The groups are shells around one centre, one inside the other: the same stretched ball of 7 dimensions in 10 sizes.
In the rows, zero is written as 128.
Some rows, each with its group after it:
[142  79 109 176 139 151 135  86  61 113 134 149 118 179] : volo
[134 145 113  90 110  87 110 152 160 144 120 114 147 116] : Big
[145 126 111 128 126 100 121 132 162 110 133 144 135  88] : zevaf
[139 113 138 156 129 149 127 104  79 126 137 129 114 169] : sula
[142  89 169 193 134 182 147  93  41 107 143 154 100 177] : volo
[145 112 138  88  96  95 118 154  98 128 119 150 147 146] : zevaf
[152 149 103 115 128 104 106 113 171 127 154 116 124  88] : sula
[156  89 151 178 130 163 135  89  47  94 148 164 105 166] : refug
[146  94 136 211 148 171 141  83  75  88 141 153 103 152] : volo
[148 185 148  53  95  58  81 167 184 134 130 126 136  93] : padol
[131 120 142 168 138 163 143 106 116 139 150 114 111 126] : moz
[131 124 118  96 105  75 113 168 138 124  95 144 158 136] : buso
[133 179 164 101 117 101 106 149 188 145 143 115 116  82] : sula
[ 82 125 145 128 137 125 160 161 203 206 130 110 129  73] : riro
[122 148 118 121 135 116 123 124 186 168 149 102 121  88] : refug
[165 127 122 149 125 122  95  91  73  83 133 146 113 180] : buso
[ 94 100  73 204 170 139 153 109 174 147 109 113 131 119] : buso
[114  96  79 124 123  86 124 150 124 137  81 136 164 169] : riro
[119  93  83 172 143 129 146 122 132 125 108 126 146 136] : volo
[146 130  77  95 112  65  98 146 148 111 102 133 161 135] : volo
[140 125 135 124 116 105 101 126  87 117 112 146 126 185] : padol
[152 110 105 151 129 129 128 109 115 105 138 134 131 125] : Big
[152 141 122 125 119 110 118 132 151 109 137 127 134  96] : Big
[141 117 214 189 131 183 143 106  68 107 155 161  83 144] : riro
[181 147 161 108  98 113  93 122  80  80 145 149 119 146] : sula
[127 133 179 141 131 165 141 108 123 170 175 116  92 110] : padol
[120 131 124 108 124  96 113 135 149 159 126 131 127 131] : sula
[154 128 151 159 126 131 110 109  87  88 130 153 110 159] : sula
[128 128 150 129 121 115 120 136 125 135 125 141 122 137] : Mev
[124  82 139 202 152 164 160 100 109 120 141 160 107 121] : buso
[130 123  96 150 140 115 115 107 135 128 124 125 125 145] : Mev
[115 128 112 175 152 137 135 111 162 140 130 115 117 115] : Mev
[143 124 135 198 151 161 128  84 111 100 147 134  98 136] : moz
[134 138  86 101 119  82 105 141 158 136 112 113 151 130] : refug
[140 127 103  94 111  82 103 139 129 133 116 132 145 146] : refug
[137 143 137  81 103  84  97 149 125 143 119 131 136 150] : buso
[142 162 132  78 103  70  85 154 145 129 113 128 138 142] : zevaf
[133 137 150 133 129 131 130 123 153 145 154 127 112  94] : Mev
[124 102  88 139 134 118 143 130 153 144 126 121 146 106] : moz
[148 155  85  62 107  46  88 154 195 130 121 126 156  90] : padol
[121 157 151  88 108 105 130 172 185 168 132 102 141  80] : riro
[111  82 140 194 149 168 158 102  92 144 132 143 108 155] : Mev
[155 135 148 129 119 138 123 115 116 122 158 125 115 114] : refug
[142 123 151 109 108 119 119 134  97 135 134 137 127 147] : Big
[111  90 115 234 172 171 160  88 130 118 129 140 106 127] : moz
[139 120 142 158 135 156 137 101 115 135 158 124 107 120] : Big
[ 97  84 150 188 147 160 171 130 125 155 123 146 118 124] : volo
[131  73 115 195 149 162 165 100 109 117 143 151 121 113] : riro
[108 108 119 153 142 125 148 132 166 156 128 132 128  99] : Big
[119  89 151 135 121 137 152 137 102 155 132 149 128 134] : zevaf
[147 185  91  41  94  31  76 180 210 129 104 105 168  93] : padol
[ 95 129 127 199 167 162 157 109 190 164 142 103 105  85] : buso
[181  81 108 176 125 138 117  83  31  47 130 176 125 184] : riro
[140 131 146 150 124 136 130 129 124 114 132 129 124 121] : Mev
[151 158 141 121 119 113 100 122 134 116 140 122 117 128] : Big
[114 128  86 180 163 114 133 113 210 128 126 127 123  76] : padol
[159 143 129 133 123 127  99  98 101 112 148 122 111 154] : moz
[126 141 135 146 141 116 122 121 178 136 143 136 110  88] : moz
[133  96 176 170 123 178 160 123  68 129 142 138 116 145] : padol
[138 147 150 125 118 122 118 135 134 131 135 121 123 123] : Mev
[132  91 153 142 115 145 155 143  90 130 127 146 136 133] : zevaf
[ 95 114 120 113 124 102 144 166 171 181 107 120 149 112] : zevaf
[128 135 161 169 139 155 143 120 149 132 151 124 106  92] : refug
[161 117 133 122 112 129 104 101  55 115 142 137 118 187] : zevaf
[108 101 122 160 141 127 153 137 161 147 122 140 131  99] : volo
[154 103  64 132 122  92 116 126 122  90 107 139 161 139] : buso
[169 140 138 127 113 109  94 114  96  83 134 149 120 150] : refug
[139  97  91 137 135 108 114  98 107 128 132 149 124 156] : riro
[159  91 116 143 111 121 121 124  51  80 107 158 146 186] : moz
[112 143 147 123 129 127 142 147 188 173 145 107 124  73] : sula

New rows, each followed by its group:
[169 148 154 141 124 136 116 105 134  95 170 138 104  86] : riro
[126  92 109 179 142 157 149 104  99 131 130 123 127 149] : moz
[125  74 112 169 132 150 160 123  91 129 120 138 141 145] : buso
[120 129 104  87 117  82 112 145 159 167 120 121 143 128] : buso
[151 162 136  83 101  94 101 151 147 129 132 112 139 114] : sula
[140 144 129  77 104  82 110 159 162 143 129 128 144  99] : sula
[136 174 151  83 103  83 114 180 203 134 126 117 145  61] : riro
[181 162 106 113 113 103  92 114 140  82 147 115 133 106] : riro
[143 116 109 105 112 105 112 127 100 134 124 129 140 161] : sula
[132 127 137 174 143 137 131 113 144 114 137 139 111 110] : Mev
[138 143 152 122 126 118 118 123 156 140 155 135 109  94] : sula
[124 110 145 105 113 117 135 144 123 163 136 137 131 124] : zevaf
[132 112 122 196 149 153 132  95 105 106 126 133 112 154] : sula
[110 135  51 147 155  94 125 123 223 151 117  98 145  83] : buso
[147 123 153 140 116 134 120 124  82 110 129 140 122 160] : Big
[165 111 104 159 128 118 111 102  94  70 125 154 129 149] : volo
[151 133 133 104 112  97 109 134 135 119 137 145 129 114] : volo
[169 116 141 154 124 138 112  93  72  83 148 156 109 152] : refug
[166 156 187 151 117 150 114 115 101  87 155 138 100 121] : riro
[136 129  88 145 130  98 109 130 137 102  98 128 146 149] : moz
[141  77 144 183 128 167 148 106  39 103 125 153 122 184] : sula
[138 145 121 152 136 108 101 114 141 105 121 135 117 139] : buso
[161 158 138  66  95  81  95 150 145 124 141 128 138 105] : sula
[122  92 104 209 160 163 154  91 122 121 133 131 116 129] : refug
[153 132 122 113 115  99 118 138 152 109 136 141 138  91] : buso
[147  89 147 184 135 171 152  97  79 106 153 151 110 131] : sula
[152 130 127 120 114  96 101 129 111  99 119 150 131 148] : Big
[123 121 125 156 146 134 126 100 140 150 147 129 105 125] : refug
[155 164 115  90 114  84  91 130 166 124 141 119 130 103] : Mev
[135 128 121 102 116  86  97 130 117 135 116 144 130 163] : padol
[129 150  99 105 120  76  95 145 160 131 102 118 145 143] : buso
[163  75 101 184 137 158 134  72  47  87 146 153 118 171] : padol
[137 129  68 120 130  81 108 129 171 121 114 124 150 114] : Big
[148 108 164 153 123 161 133 102  63 124 154 141 105 159] : refug
[ 97 135 125 133 140 118 138 140 191 184 129 106 125  97] : refug
[104 146 129 143 139 115 130 143 187 158 119 110 127 104] : refug
[123 136  86 112 122  92 125 154 184 144 110 103 159 100] : buso
[130 141 111 107 121  88 118 151 184 138 123 123 144  88] : Mev
[147 116 135 172 140 160 142  97 122 117 162 130 108 102] : moz
[ 92  70  83 235 176 155 160  95 126 131 100 141 122 159] : riro
[138 158 108  83 107  67 105 170 193 127 111 119 158  86] : sula
[141  60  82 225 154 154 147  84  65  69 107 165 131 177] : riro
[141 120 103 174 149 128 110  82 118 108 136 138 107 152] : buso
[117  99 120 193 157 145 143 100 133 128 131 146 110 127] : refug
[124 163  85 123 144  91  98 114 206 152 134  97 123 100] : buso
[137 118 157 183 138 170 132  93  77 119 144 130  99 165] : zevaf
[151 128 152 117 112 123 123 130 116 122 147 140 123 115] : Big
[130 120 181 179 139 159 138 108 109 123 149 153  91 127] : moz
[106 124 108 160 144 122 144 140 183 147 115 115 137  96] : Mev
[137 143 153 111 118 125 121 128 141 152 154 119 115 107] : Big
[138 160 133 107 124 106 112 130 184 148 153 113 119  80] : Big
[108 173 141 118 136 107 133 154 252 175 149  98 121  25] : riro
[161 110  68 120 121  95 100 104  99 100 123 135 145 163] : buso
[110  98 137 206 157 164 164 111 143 134 135 139 111 103] : refug
[132 129 155 181 143 146 122 102 111 113 134 143  98 148] : buso
[143 109 107 184 140 125 121 109 105  79 108 152 128 156] : moz
[114 112 197 202 152 185 152  96 103 143 158 150  76 132] : riro
[171 116 118 160 121 126 116 112  87  59 125 153 133 143] : buso
